The rows of a group lie close to one hidden flat surface of 11 dimensions, which may be shifted away from zero. Surfaces can cross.
(in the rows, 128 means zero)
Known rows, each followed by its group:
[150 125 107 100  74 133  86 166  95 158 123 132 137  97 156 180  76 180
 161 114 127 102] -> M
[112 130 173 165 154 135 103 157 127 144 120 139 169 130 141 186  97 156
 142 160 128  90] -> M
[173 130 109 120  72 115 129 129 123 173 101 185 111 124  33 118  83 103
 140 133 111 123] -> N
[105 150 104  98 113 130 179  95 191 139 127 131 147  86 106 114  96  95
 115 127  60 161] -> C
[ 96 113 170  98 164 124 120 127 164 151 110 138 159 150 160 140 145 110
 121 109 107 134] -> W
[150 122  80 119 105 148 162  96 163 133 147 119 134  44 124 145 118 131
 151 104 160 142] -> M
[121  98 118  85 131 136 144 147 130 118 107 148 143  84 107 136 103  61
  92 106  86 113] -> C
[ 98 149 158  96 164 121 194 110 118 170 103 123 134 157 101  64 117  98
 125 103  92 130] -> C
[153  90 149  87 134 141 100 157 169 169 118 145 146  94 102 156 139  93
 136 100 138 102] -> C
[140 125 124 106  97 122 137 118 123 112 109 108 107  58 176 151 145 109
 115 142 131 125] -> M
[137 168  96 119  75 131 188  73 179 142 153  97 100 137  78  90 119 114
 151 155 122 167] -> N
[135 115 118 130 161 118 158 141  60 158 154 167 134 110  89 125 108 168
 143  65 184  87] -> W
[127 103 133 140 199 161 156 130 162 146 134 128 162 115 103  87 156  87
 126  90 147 128] -> Q
[165 148 166 134  98 102 112 116 115 179 140 132 119  81 106 148 145 178
 149 129 161  88] -> C
[151 122  97 160 128 138 102 135 139  79 142 104  99 131 109 155 132 131
 134 160 187 117] -> C
[144  85 145  88 129 104  95 157 155  86 134 142 173 129 148 179 150 108
 102  73  92 121] -> C
[106 110 154 161 158 128 146  93 145  92 177 108 163 118 184 175 162 152
 139 112 170 118] -> Q
[115 108 117 149 146 155 123 132 182 117 138 119 173 117 153 202  98 139
 155 133 141 125] -> M
[ 91  94 149  87 156 119 116 114 111 117 130 127 154 169 129 174 104 136
 139  74 128 111] -> Q
[130 150 129  92 109 122 132 139 139 193 131 158 126 109 100  78 122 128
 119 102  84 140] -> Q
[141 159 106 111  48 109 185  68 104 110 167  84  72 160  51 103 106 131
 153 141 148 128] -> N
[ 83 138 180 166 122 120 120  57 104 156 165 127 146 119 135 144 131 187
 149 134 123 107] -> W
[108 159 150 163 141 137 161 100 156 153 130 104 149 125 167 156 117 168
 160 165 133 130] -> M
[118 109 133 134 149 128 126 109 165  69 102 115 101 161  85 143 131  53
 108 171 150 128] -> N
[144  82 156 129 148 152 131 155 126 109 132 125 135  79 147 160 173  71
 112 114 179  88] -> C
[109 153 207 116 158  97 181  83 159 152 121 103 147 151 154 108 171 125
 122 122 108 132] -> C
[165 139 147  96 120  86 152 150 156 136 108 144 101 102 140 143 169 106
 117 133 170 124] -> W
[ 85 162 114 150 109 115 158 105 114 103 126 133  97 109 149  95 114 118
  98 179  88 141] -> W
[184 151 133 129  99 129  70 168 114 212 140 149 121 122 125 122 153 199
 167 114 172 111] -> N
[159 174 108 176 106 142  67 204 140 164 131 146 128  90 175 139 126 194
 135 180 130 126] -> M
[128 142  79 134 157 128 186 129 151  98 170 123 137 205 105 110 123 153
 151  98 170 168] -> W
[143  96 156 159 146 122 129 116  66  81 169 110 127 120 130 139 166 143
 120 105 188  83] -> Q
[175 167 136 142  48 102 153 157 133 153 147 154 112  68 102  87 136 119
  95 163  83 117] -> M
[149 127 124  95 100 133  96 147 197 149 109 121 145 126 133 169 113 116
 149 132 109 138] -> M
[ 78 122 152 110 151 122 133 126  94 121  94 146 119  78 159 136 114  94
  87 144  95 105] -> Q
[147 148 143 156  85 106 196  81 107 172 115 160 144 166 103 110 105 139
 158 124 114 146] -> N
[143 159  76 138 105 129 126 120 154 161 164 137 129 150 105 124 101 194
 174 122 154 154] -> W
[153 110 173 158 106 114 162 101 131 108 164 124 153  39 161 181 171 130
 120 127 158  93] -> M
[146 110 103 130 135 135 135 180  84  78 148 127 120 152 123 110 131 112
 108 102 138 122] -> C
[139 138 156 147 176 111  90 160 144 140 165 140 155 157 159 123 186 194
 132 105 167 128] -> Q
[ 78 164 130 140 172 125 174  82 190 160 144 145 144 121 110 106 124 133
 121 143 116 154] -> Q
[129 115  94 133 162 160 134 139 103 154 153 134 148 160 107 121 101 173
 170  80 178 126] -> N
[162 120 200 122 107  98 148 114 142 191  95 165 158 151 124 118 163 106
 135 112 103 133] -> N
[125 147 129 182  90 111 120  92 135 100 190 143 116 108  98 111 150 151
 105 159 115 133] -> W
[ 88 121  77 107 167 161 109 161 103 138  74 151 115  85 117 126  46  97
 108 146 100 118] -> C
[111 115  95 112 165 151  74 170 147 161 130 152 158 101 151 148 106 160
 138 100 132 130] -> Q
[ 97 156 119  97 161 105 179 116  74 142  72 128  78 142 119 118  75 129
 141 153 167 117] -> W
[114 141 106 160 201 159  98 144 155 172 125 134 134 127 121  99 135 165
 147 133 162 142] -> Q
[146 143  88 110 114 152 154 109 188 170 171 119 124 125  53  94 124 125
 152 107 152 142] -> N
[100 163  84 118  87 152 150 112  90 110 142  67  98 167 187 127  90 181
 166 152 139 158] -> N
[ 86 109 106 126 176 116 112 132  97 107 151 155 141 157 106 156  82 169
 129  92 147 108] -> Q
[ 84 137 149 105 171 110 143 106 129 151  88 147 140  97 106 122  90 115
 101 125  77 117] -> C
[150 102 195 133  89  94 126 105 130  83 120 116 106 110 148 170 190  86
 101 162 145  99] -> N
[194 117 128 126  58 119 109 146 151 113 172 118 119  95 127 162 170 134
 144 128 169 113] -> C
[135 107 160 105 141 148  79 158  89 204 100 149 136  39 154 123 143 132
 118 102 128  83] -> Q
[109 113 108 124 123 128 161 133  44 139 168 160 154 109 126 119  88 170
 132  57 129 106] -> W
[168 130 106 162 125 119 112 171 160 121 167 185 126  64  99 115 168 114
  92 131 145 128] -> W
[123 165 159 131  88 103 108 105 108 135  92  86  90 153 142 162  98 165
 157 194 135 115] -> M
[ 97  90  83 136 171 149 101 147 104  94 148 151 153 159 110 158  87 145
 129  87 142 123] -> W
[154 118 152 113 173 121 124 150 134 153 132 122 158 152 147 120 168 152
 141  73 159 122] -> M
[172 124 182 119  95 105 134 149 143 151 157 136 163 108 137 148 172 139
 127  97 123 107] -> M
[176 125 108 163  80 121 115 145  90 160 115 189 133  88 111 139 102 149
 136 133 137 114] -> N
[125 139 153  81 112 126 134 114 158 163 109 108  99 120 109 106 145  84
 131 141 117 125] -> N
[160 140 132 129 145 144  96 159  93 152 102  90  91 184 109  52 159 127
 136 135 143 132] -> Q
[145 135 124 120 119 132 127 115 185 176 148 131 150  89 163 179 133 178
 175 112 173 139] -> W

New rows, each followed by its group:
[109 163  57 112  85 143 186  98 141 140 160 115 134 135 163 137  63 188
 179 114 124 175] -> W
[ 88 115 112 117 182 130 126 172  32 101  84 144 112 123 124  98  79 103
  79 124 100 103] -> C
[107 135 139 176 172 143 181  90 145 140 117 129 152 152 160 125 130 132
 154 146 153 155] -> N
[156 159 179 110 118  97  90 160 115 168 122 139 105 135 121  86 186 150
 111 131 123 113] -> Q
[121 107 124 135 175 129 136 143  47 124 125 134 132 205  99 105 108 148
 149  91 169 102] -> N
[139 137 120 135 123  92 182  70 133  97 155 122 102 150  54 146 117 134
 149 136 199 123] -> W
[102 156 153 156 145 102 179  50 154  97 136  91 124 128 119 154 128 141
 136 161 147 127] -> C
[136 117  83 118 155 163 129 174 215 148 145 139 193 153 133 146 100 129
 154  91 104 167] -> M
[139 115 120 162 114 125 140 162 129  85 161 150 152 159  70 160  90 121
 123 135 120 101] -> M
[119 105 178 142 216 141  99 164 153 146 115 121 178 186 153 166 144 150
 146 111 157 111] -> M
[139 143 143 142  69 108 133 117 156  85 145 109 117  48 201 167 168 129
 100 173 102 137] -> C
[114 174  98 145 123 116 208 100 117 179 161 167 157  32 112  71 101 167
 110  96  72 138] -> C
[102 119 142 145 131 103  87  93  86  74 127 111  99 175 120 172 108 152
 133 159 152 105] -> W
[ 93 108  99 102 136 137  83 174  59  88  85 143  99 104 146 142  75 100
  87 143  95 107] -> Q
[116 114 133 133 122 118 110 136  75  87 120 122 117  76 169 179 114 137
 112 146 144  91] -> C
[125 129  99  94 127 147 128 136 195  97 125 104  89 140  81 100 138  49
 107 155 120 151] -> N
[136 141 103 115 142 109 117 154 148 112 149 145 121 201  75  90 136 133
 115 105 121 149] -> Q
[ 98  94 117 118 190 153 112 124  91 128 110 129 136 138  85 139  83 126
 138  89 155  97] -> Q
[153 106  88 121 107 140 145 126 147 152 133 165 155 134  78 128  92 110
 148  96 124 142] -> N
[150 107 162 119 137 124  64 164 118 106 103 100 102 163 162 170 161 131
 133 148 177 104] -> C
[154 110 109 134 153 153  92 201 145 110 123 133 118 131 139 127 156  99
 113 134 155 126] -> C
[138 181  93 155 118 145 147 111 187 159 149  98 135 140 159 131 114 198
 180 161 148 173] -> M
[154 141 114 138 129 122 133 156 131 154 143 148 140 133  80 110 114 146
 137 110 134 116] -> M
[129 119 141 154 210 142 122 152 171 113 130 115 141 226 134 101 186 121
 132 125 170 158] -> N
[139 150  96 129  83 131 111 135 101 160 136 127 126 118 101 159  60 191
 167 139 135 106] -> M
[133 136  95 111 138 156 109 160 208 163 116 129 152 112 152 142 110 125
 144 131 105 163] -> M
[133 135 178 100  86  90 169  90 120  99 106  96  99 131 122 139 140  81
 110 155 104 112] -> M
[111 171  65 154 164 142 171 144 134 139 139 135 121 141 142  99 103 174
 146 138 164 166] -> W
[ 96 100  81 119 149 175 162 139  80 123 126 129 139  82 134 143  60 117
 142 105 143 106] -> C
[109 150 143 170 176 134 117 143 142 143 108 126 135 119 162 144 125 152
 131 174 144 123] -> M
[ 54 157 112 162 185 121 149  85 164 107 145 133 131 139 141 154 100 160
 127 172 141 150] -> Q
[112 130 147 138 208 159 153 135 146 146 102 117 132 140 121  56 165  81
 106 125 125 146] -> Q
[146 145 109 117 110 139 125 131 107 121 184  79  88 160 116 105 152 174
 157 111 181 117] -> N
[141 155 183 114  89 112 108  94 151 193  91 116  94  74 117 143 134 129
 146 182 140  97] -> C
[189 142 123 112  47 108 112 146 109 147 156 142  96 110  80  96 158 142
 131 123 135 111] -> N
[114 114 104 123 142 152 164 106 147 111 141  89 161 116 181 170 119 149
 158 103 151 143] -> M
[131 173 112 119  97 107 138 118 126 128 127  97 113 169 131 107 109 167
 139 143 103 160] -> C
[133 110 174 119 188 105  93 160 151 135 126 145 146 195 140 128 177 132
 123  99 150 133] -> W
[142 172 133 134 122 109 117 116 169 173 115 130 103 130  71 101 131 150
 139 165 130 132] -> C
[129 107 104 151 191 146  90 169 106 126 111 146 134 143  88 145  98 146
 136 119 170  95] -> M
[148  98 179 126  92 103 170 150 142  98 166 147 182 159  87 158 127  89
 113  99  86  90] -> M
[106 119 159 129 124 107  99 103 132 106 137 139 131 151  93 139 131 113
 109 138 107 114] -> W
[146 100  76  67 112 110 140 187  60  79 114 158  98 154  90 137  72 104
 112  72 132 114] -> W
[167 120  88 149 104 125  42 193  72 115 132 156  85  84 118 127 129 156
 105 142 151  98] -> Q
[202  76 130 105 118 165  91 146 150 133 141  90 150 140 101 129 179  98
 162  70 167 119] -> Q
[127 100 139 152 196 155  73 165 121 123 135 120 154 116 187 144 171 159
 131 108 172 119] -> Q
[138 100 144 109 101 122  91 175  98 111 114 139 151 128 124 190  85 117
 117 124  96  84] -> M
[152 172 168 138 106 118 110 113 147 180 128  97 104 178 155 122 171 188
 175 155 170 141] -> N
[147 137 133 117 105 121 110 135 121 161 154 136 131 116 122 126 135 175
 143 100 136 122] -> Q
[171  74 138 131 160 151 162 127 121 119 174 129 163 115  67  90 178  85
 122  45 161 102] -> Q
[ 78 166  97 132 189 161 144 118 160 174 103 104 144 149 159 108  77 173
 160 143 124 166] -> C
[155 140 116  88 105 116 129 128 100 152 105 116  94  98 128 115 129 140
 132 113 138 126] -> M
[161 147 165 113  82 101 128 132 137 123 154 110 120 130 170 113 191 137
 114 126 114 140] -> Q
[119 114 110 194 152 139 165 110 159  91  97 161 141 131 126 137 120  77
 112 179 136 161] -> N
[129 155  83 147 142 121 168 101  97 141 146 133 109 140  19  86  70 162
 148 118 150 112] -> C
[105 163  78 139 106 134 137 140 105 168 171 151 131  67 173 115  88 202
 133 120 105 144] -> Q
[ 93 121 113 119 115 154 177  80 113 135 130  85 137  83 160 175  71 141
 170 130 144 114] -> C
[ 91 124 172  77 138 103 159  85 136 144 112 142 133 136  80 131 109  91
 117 105  92 111] -> Q
[101 124 116 131 195 155  93 118 131 163  97 121  96 122  72 124 104 118
 143 153 186 100] -> N
[111  93 131  90 124 123 144 131  87  73 140 112 137 175 134 140 117 103
 113  84 108 124] -> Q
[116 132 137 157 177 115 127 123 118  96 151 107 157 170 168 151 142 194
 137 106 146 131] -> C
[136 128  99 146 130 145  98 140 135 146 167 139 148  88 142 155 124 188
 156 110 161 122] -> Q
[109 165 163 175 212 114 176 132 136 147 155 156 134 125 134  46 193 136
  80 129 134 139] -> Q
[159  99 101 151 124 158 104 108 144  74 120  75  91 125  89 135 151  81
 135 161 172 124] -> Q
[147 131 119 148 140 131 112 132 122 138 134 128 103 164  68 111 130 141
 145 136 174 124] -> N
[143 151  88 143 134 150 116 189  70 188 141 168 131  52 133  85 112 187
 120 102 121 106] -> C
[137 128 182  93  78 118 132  78 144 172 100 104 105  81 104 173 125  97
 153 166 145  92] -> C
[151 114 123 155 161 130 135 164  96 114 152 153 126 112  76 105 142 120
 110 108 167  96] -> C
[131 116 104 126 122 142 130 153  92 106 123 150  93  60  99 102 126  77
  85 144 130 102] -> N
[126 162 136 180 186  92 131 147 121 116 154 176 101 137  61  66 165 141
  81 146 151 120] -> Q
[150 136 117 141 168 110  94 155 199  90 141 128 140 186 112 127 161 142
 111 127 131 159] -> C
[145 124 169 109 112 151 167 114 175 190 132 117 136  71 129 136 164  94
 150 128 158 106] -> C
[133 121 138  87 156 106 171 140 169 112  95 137 118 131 152 146 149  79
 113 124 158 137] -> W
[129 165  68 135  95 150 166 146  90 134 142 121 107  88 153  94  91 150
 136 145 115 145] -> C
[133 122 181 117  73 112 137 142 191 148 133 148 182 145  89 190  85  94
 137 140  57 103] -> M
[112 114 136 127 175 144 177 115 140 150 154 140 165 110 111  89 145 109
 121  77 124 131] -> Q
[168 125 127 133  54 100 133 114 103 109 116 143 102 148  94 138 113 112
 131 145 120 123] -> N
[138 172 120 144 104 102 119 138  78 148 122 144  95  89 114 100 114 184
 114 148 117 114] -> C
[165 148  80 151 102 132 118 134 149 130 136 136 108 184  68 112 111 145
 158 143 152 155] -> N
[141 118 104 102 117 122  99 171 158  96 133 134 152 123 147 150 126 123
 108 104  84 144] -> C
[125 122 123 118 186 142 122 190  86 157  96 158 128 193 107  58 126 109
 108  99 112 138] -> N
[136 114 110  76  83 131 147  98 133  97 169  74 111 195  84 141 120 122
 161  91 149 133] -> N
[166 137 125  95  85 121 112 141  83 157 171 109  96 165  67 104 133 174
 161  89 173 103] -> N
[102 126 133  94  84  94 140  94 105 111 122 127 149  72 143 176  80 142
 113 108  67 111] -> C
